There are 4 nested groupings, the coarsest first. Each group lies inside one group of the grouping before and may be the whole of it. The rows also spread widely along 17 directions, which tell nothing about the answers.
In the rows, 128 means zero.
Known rows, each followed by its group in each grouping:
[136 126 129 124 182 122 130 121 116  94 115 121 123 125 111 141 132 164
 109 108 133 142 147 147 111 123 134 118 173 163  90 116 138 108 171 147
 137 134 146] : tado z2 z512 z78
[110 135 195 113 158 119 117 131 138  53 114 108 179 152 137 140 160  79
  91 150 161 149 137  95  98 148 211 157 129 147 170  88 136 166 106 140
 158 116 140] : tado z794 z983 z864
[ 90 122 160 107 117 156 116 166 140 117 109 126 102 157 105 189 178 155
 145 130 100 129 113  98 144 177 150 115 118  86 139 116 103 117 147 134
 153 119 138] : zon z859 z506 z908
[147 129 124 145 157 137 150 139 124 124  84 114  55 102 124  95 127 129
 148 126 142 138 144 186 112 128 157 162 134 159 123 122  84 116 172 133
 145 143 134] : bina z491 z282 z454
[131 139 161  91 150 155 140 118 117 104 155 128 136 144 115 134 115 135
 125 101 148 122 119 118 130 126 122  90 144 142 124  73 174 122 135 115
 111  88 159] : tado z182 z830 z377
[116 126  87 160 134 124  97 121 145 141 145 131 121 115 154 139 105 106
 128 159 151 102 151 120  77 169 190 157 125 135 163 127 126 119 105 115
 161  92 144] : tado z182 z165 z939
[131 112 152 112 132 123 136 119 117 127 115 110 124 131 106 103 109 145
 148 170 104 114 122 150 153 136 138 113 133 141 104 111 135 117 151 117
 141 103 147] : Sevek z264 z511 z817
[152 102  80 118 108 125 135 116 153 163 142 126 112 116 146 129  82 133
 142 119 150 111 142 172 102 128 140 156 112 132 119 189 142  99 151 152
 161  90 102] : bina z491 z34 z359
[109 128 154 101 157 124 148 114 117 101 121 108 136 139  98 144 125 136
 116 136 157 143 141 143 127 110 157 120 132 149 132  75 144 125 175 133
 133 126 122] : tado z182 z830 z250
[141 146 115 134  61  94 171  96 142 172 140  78 123 106 146  82  82 125
 135 121 144 118  86 157 142  78 127 140  97 177 157  85 155 105 122 105
 100  64 120] : tado z2 z512 z731
[126 141 121 154 122 138 109 127 131 150 133 137 135 113 154 105 106 111
 156 139 107 110 135 142 126 140 143 166 119 146 145 120 157 108 103  89
 146  56 157] : tupo z635 z647 z613
[ 93  62  56 103  81 179 113 112 121 143 110 109 155 131 175 121 136 160
 131  89 184 148 114 167  95  92 104 149 135 145  98 203 167 128 164 132
 114 127 109] : zon z790 z561 z651
[137 150 119  88 192  59 131  87 129 112 195 121 157 139 106 126  75 135
 120 212 176 110 133 150 135 112 118 104 167 170 129 105 129 108 107 145
 118 148  93] : tupo z507 z861 z10
[154  80 138 140  92 106  99  97 129 166  89  86 127 131 177  41 138 125
 150 163 115  61 124 152 133 170 160 120  69 138  75 147 161 184 121 107
 135 100 164] : tado z182 z51 z979
[ 94  96 156  86 120 121 179 122 145  85 112  92 159 112  98 134 124 149
 107 184 173 177  91 153 165  99 175 142 183 169 125 108 110  82 177 151
 154 120 144] : zon z859 z506 z676
[161 135 126 115  87 106 152 106 139 176 149 136 116 117 135 135 112 149
 140 111 108 110 111 136 160 106  58  81 111 101 100 146 153 113 124 145
  98 118 129] : tupo z507 z861 z205
[133 124 127 118 129 131 120 142 135 148 120 106  80 136 144  92 145 153
 163 148 146  85 107 157 141 159 143 127 118 140 112 118 111 118 135 106
 139 111 139] : zon z790 z959 z379
[147 121 137  93 155 144 122 105 131 111 159 140 156 144 128 125 104 113
 121 130 155 107 135 109 118 149 139  99 130 118 123 101 171 155  98 119
 112 102 151] : bina z491 z547 z804
[161 131 187 130  84  85 141 121 139 131 116 132 104 132 136 105 123  85
 125 140  94 128 103 102 133 149 115 114 105 116 136 165  89 161 115 163
 141 159 120] : bina z491 z34 z254
[130 128 108 118 108 104 135 121 141 151 139 106  50 134 118 144  97 135
 135 154 167  87 120 155 105 151 160 100 129 149 151 123  96  99 167 148
 148 122 119] : tupo z635 z784 z340
[123 104  95 151 113 100  84 111 144 124 106 103 179 120 158 169 138 137
 118 156  74 134 141 105 105 150 154 168 119 120 121 196 141 130  77 169
 136 109 130] : tupo z507 z626 z656
[130 128 153 100 138 115  81 104  87 154 160 150 120 173 130 116  79 120
 173 164  87  61 157 153 113 171 112 104 112 158 128 128 178 115 146  98
 161  71 135] : tupo z635 z647 z766
[131 137  92 164 124  87  74 104 145 172 146 153 165 121 185 116 129 126
 128 148 103  84 161 115 112 153 120 153 132 118 128 139 160 136  66  96
 131  90 148] : bina z491 z547 z583
[129 193 182 115 252  91 117 140 113  99 147 161 168 155 115 122 179 124
 142 132 137 143 185 154 154  97  92 157 110 125 114  75 140 163 126 107
 139 164  65] : tado z794 z983 z963
[112 161 145 155 174 156 181 148 117 111 120 172 110  94  65 140 106 142
 134 130 109 202 117 115 184  90  89 132 167 110 124  73  77  94 161 108
 124 157 131] : bina z237 z57 z248
[185 148 110 159 163 167 120 128 139 117 153 123  99 124 107  87  76 105
 126  80 144  92 111  88 117 164 178 118 114 140 109  70 156 138  97  92
 128  78 167] : zon z453 z936 z917
[133  96 171  88 127 139 141 120 127  96 125 114 155 137 131 103 121 101
 129 161 155 128 130 147 119 135 172 133 122 141 125 138 150 149 139 140
 153 114 130] : Sevek z38 z422 z746
[115 147 120 128 162  98 118  99 109 113 132 104 150 138 115 117 116 133
 114 133 139 136 132 126 121  99 120 128 123 159 126  93 142 149 130 127
 102 150  93] : tado z182 z165 z932
[113  81  93 124  60 119 116  92 121 131 110 112 145 132 145 165 118 121
  96 124 133 143 112 100  81 131 128 109 136 127 133 183 131 138 135 169
 113 158 128] : zon z790 z561 z60
[200 122  81 140  89 152 167 101 121 168 128 115  91  81 151  98  81 123
 149  68 118 123 107 173 110 100  94 127 126 156 106 152 161  91 119 132
  89  83 164] : zon z790 z561 z60
[113 119 104 147 173 115 126 128 133 106 101 132 133 101 126 148 162 177
  94 111 147 162 148 139 124 105 118 130 187 135  76 142 116 112 172 156
 136 171 138] : tado z182 z165 z939
[101 130 104 126 136  97 138 103 137 135  92  91 161 108 148 126 168 140
 121 164 150 146 143 155 134  96 144 156 121 130 146  88 127 153  96 124
  75 149 116] : bina z491 z34 z254
[105 145 127 156 121  95 145 109 146 130 144 142 188 103 121 130 108 111
 101 143 139 176 119  97 154  81 114 151 127 119 136 117 131 132 119 125
 133 139 100] : tado z182 z165 z939
[138 109 101 113 153 170 128 134 176  75 148  97 152 122 138 115 108 134
  87 118 199 130  86  87 116 149 198 137 169 139 116 118 139 127  82 135
 123  83 167] : bina z237 z57 z248
[169 145 164 154 109 154 123 134 112 125 133 186 103 120 149 137 105  63
 140  70  88 145 145 111  82 138  93 134 117 120 148 178 136 132 127 142
 152 122 146] : tupo z507 z861 z10
[133  88  74 122 150 170 142 122 120 132 115  94 126 128 104 114  91 148
 161 132 150 147 125 164 130 115 141 151  71 121  91 163 135 146 160 146
 131 128  76] : tado z794 z983 z864
[134 117 104 158 121 129 129 102 112 121  89 100 113 119 109 123 106 114
 117 131 121 138 123 113 106 135 163 129 112 140 127 104 118 147 135 129
 109 151 135] : zon z790 z561 z60
[124 134 156 118 126 137 135 134 124 135 141 163 107 117 164 140 146 115
 140 122 146 124 152 160  99 134 119 127 163 142 151 128 134  97 146 122
 154 101 170] : tado z182 z830 z377
[128 145 115 140 120 193 151 159  98 172 128 174  17 103 139 149 144 120
 194  96 121 137 133 162 103 142  67  98 121  96 164 132  76 112 148 117
 107 153 146] : tado z182 z165 z932
[132 153 118  90 103 125 122 125 147 162 155  85 127 135 205  69 180 153
 150  88 179  85  85 160 141  97  77 116 113 152 129 109 172 145  68  99
  58  89 128] : tado z182 z165 z939
[122 123 129 137 121 114 128 133 143 137 105 125 127 112 138 159 159 140
 123 136 114 120 158 143 114 137 160 142 133 110 130 129 133 113 137 140
 146 113 138] : Sevek z38 z422 z746
[139 100 134 141 140 187 115 134 111  94 122 161 118 138 121 136 117  93
 121  84 133 163 128  79  84 158 125 105 113  99 110 171 122 183 140 148
 139 170 134] : tado z2 z512 z78
[117 108 111 126 131 154 145 141 123 122  87 103  44 118 108 140 146 165
 145 150 144 133 109 143 131 149 135  86 138 118 115 121  68 127 163 153
 104 182 146] : tupo z507 z861 z205
[124 143 160 122  90 137 144 141 130 120 118 111  88 136 134 130 136 136
 124  74 124 143  90 120 125 114 108 118 133 148 141 129 116 113 158 142
 129 117 129] : tado z182 z51 z979
[127 126 132  91 187 184 120 122 112 111 166 173 175 145 124 117 105 118
 153 113 150 141 148 131 133 120  95 130 127 113 112 118 181 153 112  95
 120 103 122] : bina z491 z547 z804
[ 86 121 117 122 162 160  99 155 140 119 110 104 117 135 172  91 175 158
 150 135 186 107 140 178 116 141 179 177 140 166 127 105 139 122 145  85
 156  83 143] : tado z182 z830 z250
[133 102 145 108 145 146 144 142 136 108 107  95 111 118 125 131 143 159
 149 154 117 132 116 159 141 154 163 136 141 142 103 140 118 102 143 152
 150  96 160] : tado z182 z830 z250
[136 132 143 108 143 117 139 117 136  77 158 140 140 129 102 182  95  99
  84 121 157 155 129 101  85 133 164 124 183 154 155 128 124  94 143 170
 159 130 139] : zon z859 z506 z676
[ 67 101 102 128  66 146 137 135 141 162 121 113 139 120 132 114 122 161
 151 158 143 146  82 140 173 108 122 151 130 131 133 132 117  97 156  97
 140 101 119] : zon z859 z506 z676
[112 123 137 114 138 119 120 132 139 101 115 120 147 139 130 144 153 160
 109 113 133 150 119 122 141 109 108 127 147 129  96 153 134 128 148 157
 131 149 112] : tupo z507 z861 z205
[ 99 107 124 122 127  84 157 116 135 129  89  96 125 105 135 132 159 164
 117 173 160 152 138 187 131  97 149 144 157 164 121 121 103 103 183 150
 143 151 125] : tado z2 z512 z731
[143 112  83 122 185 185 117 138 147 115 125 125 140 115 139 141 141 139
 146 102 162 131 153 158 113 135 158 157 114 110  95 151 166 137 112 133
 130  94 133] : tupo z635 z784 z340

New rows, each followed by its group in each grouping:
[114 155 111 140 139  73 127 115 157 129 133 128 101 123 138 143 147 120
  77 119 215 119 147 131  96 104 148 115 150 137 148 100 106 136 159 145
 133 182 104] : tupo z635 z647 z613
[162 156 166 140 163 113 105 108 108 108 133 152 152 148 105 134 116  87
 109  95  86 121 162  81 108 135 119 105 103 106 119  97 167 176 110 122
 121 137 126] : Sevek z264 z511 z817
[ 83 127 138 118 104 156  88 146 103 134 147 137 130 163 165  99 133 132
 175 134 107 135  93 122 123 140  75 143 124 152 150 169 121 137 111  98
 133 113 106] : tado z2 z512 z78
[145 144 137 133 114 112 180 136 155 141 134 146  93 100 127 154 131 124
 112 100 173 150 132 150 126  97 119 122 140 115 137 128 105  97 175 158
 155 137 121] : tado z794 z983 z864
[121 122 129 131 125 124 120 114 106 114 100 122 126 131 105 180 126 137
 120 113  79 152 139 117 111 127 116 117 130 125 124 148 133 122 149 167
 119 143 128] : tupo z635 z647 z613
[ 99 105 158 138 120 160 113 160 121 128  71 143 135 136 140 139 191 128
 156 108  92 154 150 140 134 137 143 178  97 107 115 155 128 140 168 118
 178 126 123] : zon z453 z936 z917
[121 118 170 115  75 178 167 158 137 116 104 133  78 117 134 146 119 105
 149 102 116 160 106 140 114 139 154 156 137 138 179 143 102  86 162 140
 166  74 159] : bina z491 z547 z804
[121 129 165 109 129 117 119 131 134 119 121 137 144 121 210  98 221 100
 125 130 179 134 136 151 106 120 103 131 148 130 139 147 122 176  88 131
 106 170 151] : tado z182 z830 z250
[ 97 150 161  78 127 128 118 132 122  94 166 131 126 175 115 172 113 132
 120 113 149 133 111 107 111 121 110 105 151 152 166 120 136 106 149 145
 135 120  96] : tupo z507 z861 z10
[121 141 120 177 156  77 114 120 119 129 105 130 104 120 111 125 132 145
 114 148 104 140 141 116 125 133 122 125 139 138 107 121  85 137 154 136
 141 185 113] : tado z2 z512 z78
[135 150 106 130 143  96 105  93 104 123 133 110 132 135 142 125 123  94
 118 123 142 118 149 136  72 115 135 140 122 169 162 101 141 150 103 128
  91 154 110] : zon z859 z506 z676
[134 116  63 142  75 112 124  96 108 148 104  85  95 118 148 139 107 137
 116  90 130 132 114 142  67 102 116 137 127 167 143 162 121 114 142 161
  89 151 107] : zon z790 z959 z379
[119 155  96 119 189 152 125 143 125 129 152 119 118 140  82 164 100 154
 176 152 113 126 131 132 144 145 147 156  98 117 141  88 123  96 110 109
 130  93  90] : zon z790 z959 z379
[107 105 138 133  83 102 160 125 194 148  98  90 168 110 109 138 142 163
 105 162 130 139  96  95 207 124 177 136  92  70 101 100 130 133 128 133
 140  95 129] : bina z491 z282 z454
[110 123 118 134 101  93 116 115 138 154 122  96 141 111 181  99 146 138
 142 172 127 110 118 161 126 127 138 159 135 165 144 135 132 111 100 116
 126  91 144] : tado z182 z165 z939
[121 108 166  92 147 114 137 117 119  83 131 103 133 139 106 140 108 133
 123 180 127 137 113 133 122 151 163 116 161 166 128 130 115 107 150 163
 157 118 143] : tado z182 z165 z932
[175 133  72 136 166 116 142  99  88 150 149 134  98  97  94 165  53 151
 169 154  62 128 149 172 105 135  98 133 155 159 116 151 122  51 124 154
 117 110 136] : zon z790 z959 z379
[154  78 117 134  89 153 130 128 174 164 133 156 131 103 158 140 126 116
 142 158 138 102 131 115 139 180 153 105  95  52  96 185 142 141 108 142
 161  98 176] : tupo z507 z861 z205
[134 114 105 106  98 109  90 103 121 126 138  54 120 161 148  90  93 148
 147 159 112  86  74 121 120 150 130 116 107 179 125 158 137 141  81 144
  94 104 112] : tupo z507 z626 z656
[131 132 135 102 150 144 114 135 125 122 122 122 109 143 130 157 173 146
 136 107 130 107 137 131 115 154 132 104 134 117 122 100 141 130 122 127
 108 125 155] : zon z859 z506 z908
[126 151 104 187 111 135 162 129 140 160 142 166 117  93  73 142  52 109
 132 124 104 165 127  98 155  98 118 142 107  89 141 107 108 101 157 105
 157 117 102] : Sevek z264 z511 z817
[146 170 110 173 123 111 160 102 147 141 136 139 170  70 143 123 106  85
 109 109 136 165 136 128 131  68 124 169 128 134 159  93 158 117  79 113
  98  99 144] : tupo z635 z647 z613
[ 84 134 103 154  74 131 128 117 155 151 125 124 153 116 156 109 123 108
 108 125 172 149 105  94 130 100 137 154 111 114 170 100 126 155 103  95
 105 124 116] : bina z491 z282 z454
[ 95 113 115 112 128 175 104 138 120 112 131  91 135 155 121 136 115 154
 156 131 110 133  92 107 131 151 142 138 106 134 133 133 137 132 111 121
 119  88 117] : tado z182 z51 z979
[ 68 113  95 140 126 138 112 124  81 145 122 161 122 126 113 168 121 187
 143 132  88 170 138 139 130 104  44 114 182 134 107 164 108  89 191 132
 127 169 115] : tado z182 z830 z250
[ 52 126  64 115 129 183 122 140 151 118 101  74 168 128 142 138 176 207
 122  93 171 159  89 117 162  84 129 154 141 121 127  73 154 133  99  92
  53  98 121] : bina z491 z547 z804
[116 158  85 202  91 134 139 163 185 170  97 122  68  86 146 102 151 184
 111  55 158 129  94 118 172  93 116 143 137 113  95 106 107  97 166  96
 136 110 139] : tupo z507 z626 z656
[116 116 140 169 157 181 103 137  95 145  85 178  95 124 114 121 143 113
 170 147  93 122 169 114 133 176 126 102  86  70 108  95 121 180 145  81
 128 159 166] : tupo z507 z861 z10
[147 131  56 164 151 136 129  93 106 116 140 110 141 104 118 113  64 118
 119 105 133 169 118 117  87  94 113 146 129 164 124 144 131 141 103 143
  84 154 101] : tado z2 z512 z78
[163 144 172 130 160 148 159 128 119  96 109 143  98 128  92 103  98  86
 124  84 137 156 139 128 120 118 141 133 105 133 123 102 125 157 170 132
 143 145 115] : bina z491 z34 z254
[ 92 132 127 131 165 122 126 143 142 132 106 160 157 111 133 175 172 160
 135 145 112 158 174 152 144 119 124 169 155 101 125 127 124 101 141 125
 152 123 127] : bina z491 z34 z359
[ 84  97  95 130  91 124  95 122 150 168 108 121 138 135 188  95 168 150
 134 149 170 100 132 143 128 135 132 143 114 113 122 142 135 161 127  97
 127 127 125] : bina z491 z547 z583
[118 152 167 127 146 144 102 149  75 137 121 149  61 161 113 100 118 125
 191 128  71 107 132 157 125 157  99 135 121 168 140 110 109 109 172  87
 158 118 125] : zon z859 z506 z676
[ 87 109  68 117  95 152  73 120 110 174 185 136  84 173 143 137  85 145
 163 164 149  72 100  93  91 192 101  66 113 116 157 141 114 143 108  99
 113 129 114] : tado z2 z512 z731
[117 151 144 101 127 124 136 110 115 144 147 158 139 138 125 179 144 113
 131 110 137 134 151 129 123 104  82  91 115  97 154 101 159 141 126 130
  95 139 117] : tupo z635 z784 z340
[125  94 155 107 142 170 134 133 117 163 124 170 129 115 139 107 146 114
 194 196 128 105 159 181 153 171 141 126 109  97 116 111 144 129 137  76
 159  93 184] : zon z859 z506 z908
[153 134 174 140 107  81 154 139 171 138  98 120 107 118 138  98 156 134
 106 114 129 119 114 130 165 120 141 139 115 117  95 132 108 127 163 141
 167 125 126] : bina z237 z57 z248
[119 145 136 128 143 139 124 125 119  95 139 119 122 152 104 134 100 112
 109  81 151 152 120  99 101 110 134 132 114 147 140 115 132 145 159 139
 136 142  85] : tado z182 z830 z250
[148 168 171 134 135  88  94 112  94 105 132 102  96 163 101 159 110  76
 147 174  32 110 113  66 102 190 134 100  85 129 184 115  88 165  48 161
  95 154 117] : tupo z635 z647 z766
[ 97 131  97 139 123 166 137 126 121 115 148 156 112 105 130 205 118 111
 116 133 152 166 134  96  69 146 142 106 178 117 197 104 102 103 105 135
 106 134 173] : tado z2 z512 z78
[131 132 112 118 105 120 133 113 133 132 127 115 118 142 119 179 135 125
 109  90 137 133 124 104 101 121 124 108 104 106 141 125 133 138 133 155
 105 151  99] : zon z790 z561 z651
[123 166 140 117 163 152 113 161 118  88 129  95  64 154 120 108 137 130
 147 109 138 122 102 127 104 142 141 134 144 168 160  97  90 127 118 119
 116 131 114] : Sevek z264 z511 z817
[ 98 107 110 100 148 119 126 122 128 134 110 123 112 153 104 177 182 151
 117 131 184 125 155 130 119 127 140  89 103  85 115 105 111 168 176 149
 119 210  83] : zon z453 z936 z917
[ 85 128 118 165 108 155  97 153 148 136 111 141 102 147 107 170 122 144
 126 112 116 124 127  70 133 164 161 127  96  83 135 116 117 131 161 111
 169 111 119] : tupo z507 z626 z656
[ 79 137 130  95 130 152  75 149 127 106 148 113 130 191 135 185 148 136
 135  95 129 119 124  88  86 158 140 136  95 120 168 142 144 143 124 139
 141 107  76] : tado z182 z165 z939
[138 155 100 184  94 133 137 137 159 137 122 100  96 109 115 131 104 135
 108  71 113 143  78  67 137 123 134 131 103 112 131 113 107 128 110 134
 111 116 120] : tado z182 z51 z979
[149 103 135  99 150 132 125 103 120  92 119 112 141 130 113 178 128 141
 112 142 110 131 136 110 110 155 143  83 150 120 106 136 148 133 110 176
 103 133 170] : tupo z507 z626 z656
[151  91  64 144 133 100 121  77 127 137 120 117 148  88 173 130 126 120
  99 139 167 129 165 161  62 114 138 132 154 147 107 176 144 140 116 169
 106 161 149] : tado z182 z830 z377
[142 122 108 150 119 183 125 123 109 149 113 140 130 120 152  96 121 114
 155  52 122 143 138 143 107 104  99 148  78 125 111 139 179 159 138  98
 110 102 125] : tado z2 z512 z78
[143 100 130 149  91 132 160 129 167 153  99 131 127  84 155 122 141 105
 133 152 150 129 133 153 134 141 187 162 116 109 128 135 126 110 133 121
 169  87 173] : zon z790 z561 z60
[107 117 120 144 114 142 118 129 114 151 150 152 138 110 141 133  78 106
 179 190  83 139 133 145 117 154 133 174 127 143 165 166 120  85 113 112
 174  69 138] : tado z182 z165 z939
[164 127 123 124  83  88 137 107 133 129 120  80 118 138 119 134 116 128
 114 102  97 135  78  94 127 117 103 114  90 125 111 175 111 146 109 188
  97 166  83] : zon z790 z959 z379
[158 151 146 178 132 119 144 111 144 130 106 160 171 106 106 136 114  95
  87  67  95 157 153  72 144  99 131 145  85  79 107  90 167 160 128 116
 129 118 130] : bina z237 z57 z248
[ 91 131  86 111  72 126  84 129 134 114 150 102 127 159 172 176 117 139
 111  91 119 136  92  91  61 133 109 152 167 165 190 193 118  99  90 166
 112 106 100] : bina z491 z547 z804
[146 116 132 139  92 121 134 122 146 143 138 130 133 113 141 150 118 114
 131 135  96 134 114 102 126 149 125 124 112  99 128 171 123 126 100 158
 139 112 142] : tado z182 z830 z250
[126 110 164  95 126 138 127 124 154 118 112 116 175 161 113 132 164 144
 118 103 125 131 114  81 179 130 122 101  66  59  82 116 167 199 119 134
 109 133 104] : bina z491 z547 z583
[147 163 104 148 128  93 139 125 143 158 142 124  89 109 137 153 143 145
 128 106 121 121 126 125 124 117  91 110 126 111 130 125 106 116 108 151
  98 149 116] : tado z182 z830 z377
[136 109 151 158 135  92 116 103 135 105 125 146 195 111 156  74 114 100
  90 160 148 145 132 114 129 120 138 150 162 154  93 153 142 152 126 127
 170 135 152] : tado z794 z983 z864
[136 137 100 154 161 125 118 125 132 110 139 126 153 112 131 122 113 152
 118 108 114 156 118 116 125 114 109 149 160 152  98 147 135 113 109 134
 125 120 128] : tado z2 z512 z78
[183 115  89 111 152 110 186  93 140 117 148 109 119  66 116 184  86 127
 112 148 146 152 143 169  87 116 155 119 176 149 133 147 125  66 116 203
 112 115 165] : tado z182 z165 z939
[123 135 120 124 128  96 145 128 126 152 157 154 104 110 117 142 117 171
 137 159 123 128 113 149 157 120  79 102 204 149 113 130  95  56 153 130
 145 136 147] : zon z453 z936 z917
[112  72  82 145  48 133 129 113 132 161  90  92 125 105 143 141 115 155
 140 160  94 133  92 125 128 146 142 138 120 120 116 184 112 104 128 149
 126 111 150] : zon z790 z959 z379
[ 72 110 143 104  99 116  99 113  99 122 114 110 156 165 117 152 135 147
 131 167  90 133 121 107 128 130 112 108 133 129 143 125 133 139 138 125
 116 138 112] : Sevek z264 z511 z817
[112 158  74 169 129 119 130 142 163 149  94  97 144  94 160 127 178 164
 131  88 129 161 123 145 154  66 107 193 100 115 118 133 129 129  98 126
  90 132  87] : tupo z507 z861 z205
[125 137 125  97 124  97  93 111 128 113 156  98 149 159 171 111 124 114
 134 150 144 111 111 133  98 126 115 144 123 170 153 169 137 144  79 150
 111 130  89] : tupo z507 z861 z205
[145 126  95 150 123 110  97 107 118 132 119 107 116 131 128 143 106 146
 118 118  91 100 126 105  96 159 144 122 136 146 114 129 140 111 114 136
 119 111 150] : zon z790 z959 z379
[131 161 146 115 163 106 120 147 136 119 162 146 130 132 154 117 136 150
 136  96 133 134 128 164 129 101  83 164 171 173 115 162 136  79 148 135
 169  99 104] : tado z182 z165 z932
[119 110 108 119 165 121 126 100 121 119 109  86 150 138  94 133 126 151
 125 150 138 133 136 126 138 122 152 115  84 115  96  99 142 171 137 139
 102 155  96] : tado z182 z51 z979
[148 119 119 113 139 137 113 117 125 124 135 111 126 141 146  81 116 128
 147 129 131 112 107 128 128 140 111 125 114 139 108 146 135 163  92 125
 102 127 120] : bina z491 z547 z804
[126 133 110 166 179 186 101 169 129 120 160 196  99 126  95 135  76 125
 161 121 108 139 136 107 127 175 135 160 151 117 109 155 105  86 157  98
 212 100 135] : zon z859 z506 z676
[ 98 128 113 168  62 133 140 140 149 177 112 139 136  92 132 134 125 165
 153 151  54 156  81  93 198 128  79 136 135  82 127 139  99  98  90 107
 110  99 153] : bina z491 z34 z359
[108 126  70 162 119 111 155 122 169 176 170 132 125 101  83 155  49 144
 144 196 142 137 110 111 170 131 152 141  97  89 138 125  90  90 136 125
 167 107  84] : tado z182 z51 z979
[159 109 140 132 170 195 161 129 122 141 134 197 151  89 133  67 111 102
 172 131 141 157 144 156 172 116  83 133 119  86  77 135 150 160 119  84
 129 123 163] : bina z491 z547 z804
[148 110 163  80 123 110 142 123 138 115 147  96 142 163 103 113 107 170
 128 123 125 117  83 125 176 124 101  91 113 132  67 156 149 128 160 164
 146 110  96] : tado z794 z983 z864
[ 97 116 109 154 139 146 110 115 122 134 159 173 178 121 129 120  90 101
 131 163 146 156 137  97 128 128 116 142 126 107 131 140 134 151 116 100
 149 137 118] : tado z182 z830 z250
[131 128 103 129 125 114 137 111 138 165 148 150 145 110 125 169  99 137
 148 159  93 123 151 135 137 135 119 138 123  99 140 131 141  96 105 127
 131  86 132] : bina z491 z547 z804
[127 167  82 140 115 117  91 115 124 131 145  82 140 134 156 134 123 158
 134 100  84 119  88  96 122 115  85 134 132 157 147 124 149 121  36 126
  50  96 122] : tupo z507 z626 z656
